There are 4 ways to turn a row about zero (a turn may also mirror it). The second row of each pair is the first, turned, with some noise. The first 36 pairs use one turn. New pairs use 2 turns, one after the other, and a turn may come again.
In the rows, 100 means zero.
Known pairs, each followed by its turns in order:
 91 120 141  92  55  96  84  83
118 113 121 135  85  83 145 111 -> q218

110  67 108 109 146 140  60  51
 62  77 169  60  72 104  89  86 -> q218

106  68 145  89 111 128  89  51
 87  87 159  80  72 125 131 112 -> q218

105 144 103 145  81 106 135  85
101 107 112  84  64  53 102 142 -> q902

111  67  85  88 140 136  55  77
100  67 142  43  91  95  78  89 -> q199

140  74 133 142  95 102  74  96
 68  92  84  80 142  89  67  68 -> q199

 71  63 106  51 134 113 133  51
 60  63 129 112  91 172  98 129 -> q218

 91  76  85 145 130 109  72  67
120 125 137 116 121  84 138 128 -> q150

140  56 102 127  64 133 127  53
166  69 130  66  62 129 109 101 -> q218

 80  79  68  73  53 120  78  96
 70  61 136 130  66 109 104  97 -> q199

127 129  98  90 135  51 114  84
 68 120  61  96  57  96  86 129 -> q218

138  67 125  69 106 112  52  98
125  91  98  70 156 124 107  63 -> q902

129 106 147  81  94 135  83 136
133  67 129  65 104  91  94  56 -> q902

122  76  55  91 143 149  76  72
103  75  92 118 177 103  72 131 -> q902

131  97  75 123  75 141  56 138
143 124 130  77 128  63  71  65 -> q218

125  82  76  99 113  86  80 122
 93 129  81 126  90 125 112 111 -> q150

 60 134  80  95  80  90 122  64
 59  91  69 115  75  70 121 123 -> q902

 79 139  91 144 111  63 109 141
 85 100  33 105 111  60 107  73 -> q218

 65 114 131 115  58  77  83 144
133  66  48 100 112  95  67 129 -> q150

138  61  84 135 109  85  85 138
122 140  79 137  68 111 122 123 -> q150

111  95 105 132  52  76  69 131
 72  89  99 150 147 114  86  84 -> q199

 61  61  95  56 125  74  86  70
140  86 132 105  55  61  65  98 -> q199

125  64 137  54 108 123  69  94
 81  82 131  74  98  40 105  66 -> q199

 98 109 115 148 106 136 109 116
147  72 118  99  81 106 120 116 -> q150

110 140  51 124  99 109  63 133
138  56 114 122  88 118 117 146 -> q902

136 120  59 138 149 146  93 135
 92 114 129  38 144 156 113 126 -> q199

109  85  88  53  55 115 111 134
 56  90  61  75  62 111  84 114 -> q150

 90 121  77 122 138  96 121  61
101  93 151 129 119  89 114  77 -> q150

123 137  87 117  79 116  55 106
 93  59 101  98 136 132 122  86 -> q199

 69 129 140  81  92 147 106 107
 89 123 124 138 109 125 139  61 -> q218

109  98 139  57  80 138 106  82
 88  95 101  29  91  98  95  82 -> q150

 62  85  74 109  72 111 114  82
 74  78 117 101  99  62  93 131 -> q150

122  79 129 102 123  59 140 131
118 158 129 114  85  99  86  65 -> q902

 51  68 105  56 127 129  76 132
115 120 178  95  69  90 102  67 -> q199

114  98 115  94 120  75  96 142
134 112 115 115  86 117 100  69 -> q902

 69  54  71  65  70 113 113  60
 19 101  86 101 134 114 106 102 -> q902

New pairs. What belongs after each?
148 118 102  52 144 145  61  80
 86 113 105  92 112 169 116 172 -> q199 q218

 98 108 149 108  97 111 105  84
 64  96 112 111 118  75 109  81 -> q199 q150

 91  96  57 131 135  54  61  64
119 119  64  85 117  96  43  41 -> q902 q218

125  81 105 146 130  68 140 140
159 113 100  81  63  50 112  81 -> q150 q218

 64 140  51  96 139  88  60 136
119  85 110  92 101 112  10 130 -> q150 q902

 90 136  60 131 129  97 130 108
110  54 128 116  92  73  59 112 -> q218 q218

 97  60 149  66 131  91 116 122
107  50 116  95 121 100 151  68 -> q150 q199

117 123 127  89  78  79 107 124
108 119  58 111  84  97  80  81 -> q218 q218

112  71 126 142  91  87  83 113
 87 132 111 133 109  88 116  65 -> q218 q902

131  65 130  79  94 123 126 128
 60  70  55  70 103  95 110  95 -> q150 q150

100  85  56 128  94  82 123 127
131  70  95 100 102 143 109 132 -> q199 q150

143  87 128  89  53 148 121 147
107  58 148 118 128  82  32 101 -> q199 q150

 56  87  88 106 113 114  85 138
 48  70 107  83  91 109  96 100 -> q218 q218

146  84  59 121  94  61 149 133
 93  51 159  90 125 100 119 153 -> q218 q199

108  92  87 127  51 123  82  79
121 141 115  67 120  98 122  86 -> q218 q902

 76 134 126 135  79  87 141 102
 77  95 110  87  61 111 157  88 -> q902 q902

140  58 124  74  73 133 129  92
 59  77  96 100  87  89 163  71 -> q150 q902

104 100 118  93 121 144 142 122
119  73  95 111 119  74  69  58 -> q902 q199

 65  79  80 106 144 129 142  77
120  97  85 133 157 116 115 144 -> q902 q150

116  57 131  55  67  94  97  86
111 113  81 132 131  53  64 108 -> q199 q150

 94 102 111  84  99 113  62  60
 59 122 128 121  95 114  96 106 -> q902 q150

101 134  76  71  52  75  55  53
 90 155 105 102  58 102  94 167 -> q902 q199

144  61 116  52  75 143  53 123
107 109 108  28  56  40  83  83 -> q902 q199

104 105 126  73 129 132  66  73
106 121  85 135 153 119 100 108 -> q902 q902

107  65  97  88 101  82  67 126
114  61 114 126  81  98 105 119 -> q150 q902

 95 100 126 145  58  71 139 144
100  54  46  46 101  80  84  78 -> q902 q150

 64  88 139 110  86  60 122 144
144 101 133 155  73  86 119  94 -> q902 q218

107  85  93  51  79 102  59 133
108 141  65 102 100  72  67  67 -> q199 q199

127  60 102 136 142 125  88  59
 69 117 155 129 124  97  75 142 -> q199 q218

147  56  62  60 114 132 106 129
 52  41 111  83  50  76 105 105 -> q150 q902

131 146  99  55 126 114 145 141
 52  56 100  80  45 115  96  58 -> q150 q199

133  73  94 147  91  88 139 131
108  63 111 124 137 150  96 124 -> q199 q150

 77 138 126  57 131 129 130  94
 94  48  97  92  81  58  98 149 -> q902 q218

148  89  95 136 119 112  95  67
 82  65 107 134  88  57 124  92 -> q218 q199

148 121  61 117 107 102 148  87
137  53  97 110  65 105 144 102 -> q150 q218

 86  96 112 103  72 101  70 112
 68  87 114  97 121  94  96  88 -> q902 q902

143 130 108 122 100 140 105  94
 83  84  80  71 113  73 120  59 -> q218 q150

103  57  76  53  89  59 121 118
 97 127 165  80 139 121 111 103 -> q218 q199

148 113 135 110  93  80 143  70
116  89 112 119  37  92 100 144 -> q150 q218

100  79  85 145  95 115  53  94
 79 104  96  81  71 154 107 121 -> q902 q150

 91  69  88 139 108 119  95 147
136  83 113  65  80  60  85 122 -> q218 q199

 58 132 147  81  94 122  60  68
 70 125 115  81  85  31 124  69 -> q199 q150

133  52  82  52 113 136  60 139
133 145  90 119  87  37  92  44 -> q199 q199

146  87  71 133 129  98 146 106
 80  79  87 112 110 171  80 116 -> q199 q150

143 133 102  69 142 124 107 130
 86  46 102  80 150 119 122  85 -> q218 q150

 90  80  56  85 109  99 104 116
 97 122 109 116  97 135 102  71 -> q150 q199

122 112  86 132  99 106 125 105
 63 107  87  99 100  88 127  90 -> q218 q150

 60 110 131 109  94  68 117 143
114  87  49  75 129 138 111 103 -> q199 q199

 70  63 112  82 148 149 106 115
 80  77  58  89 121  77  41  73 -> q218 q902

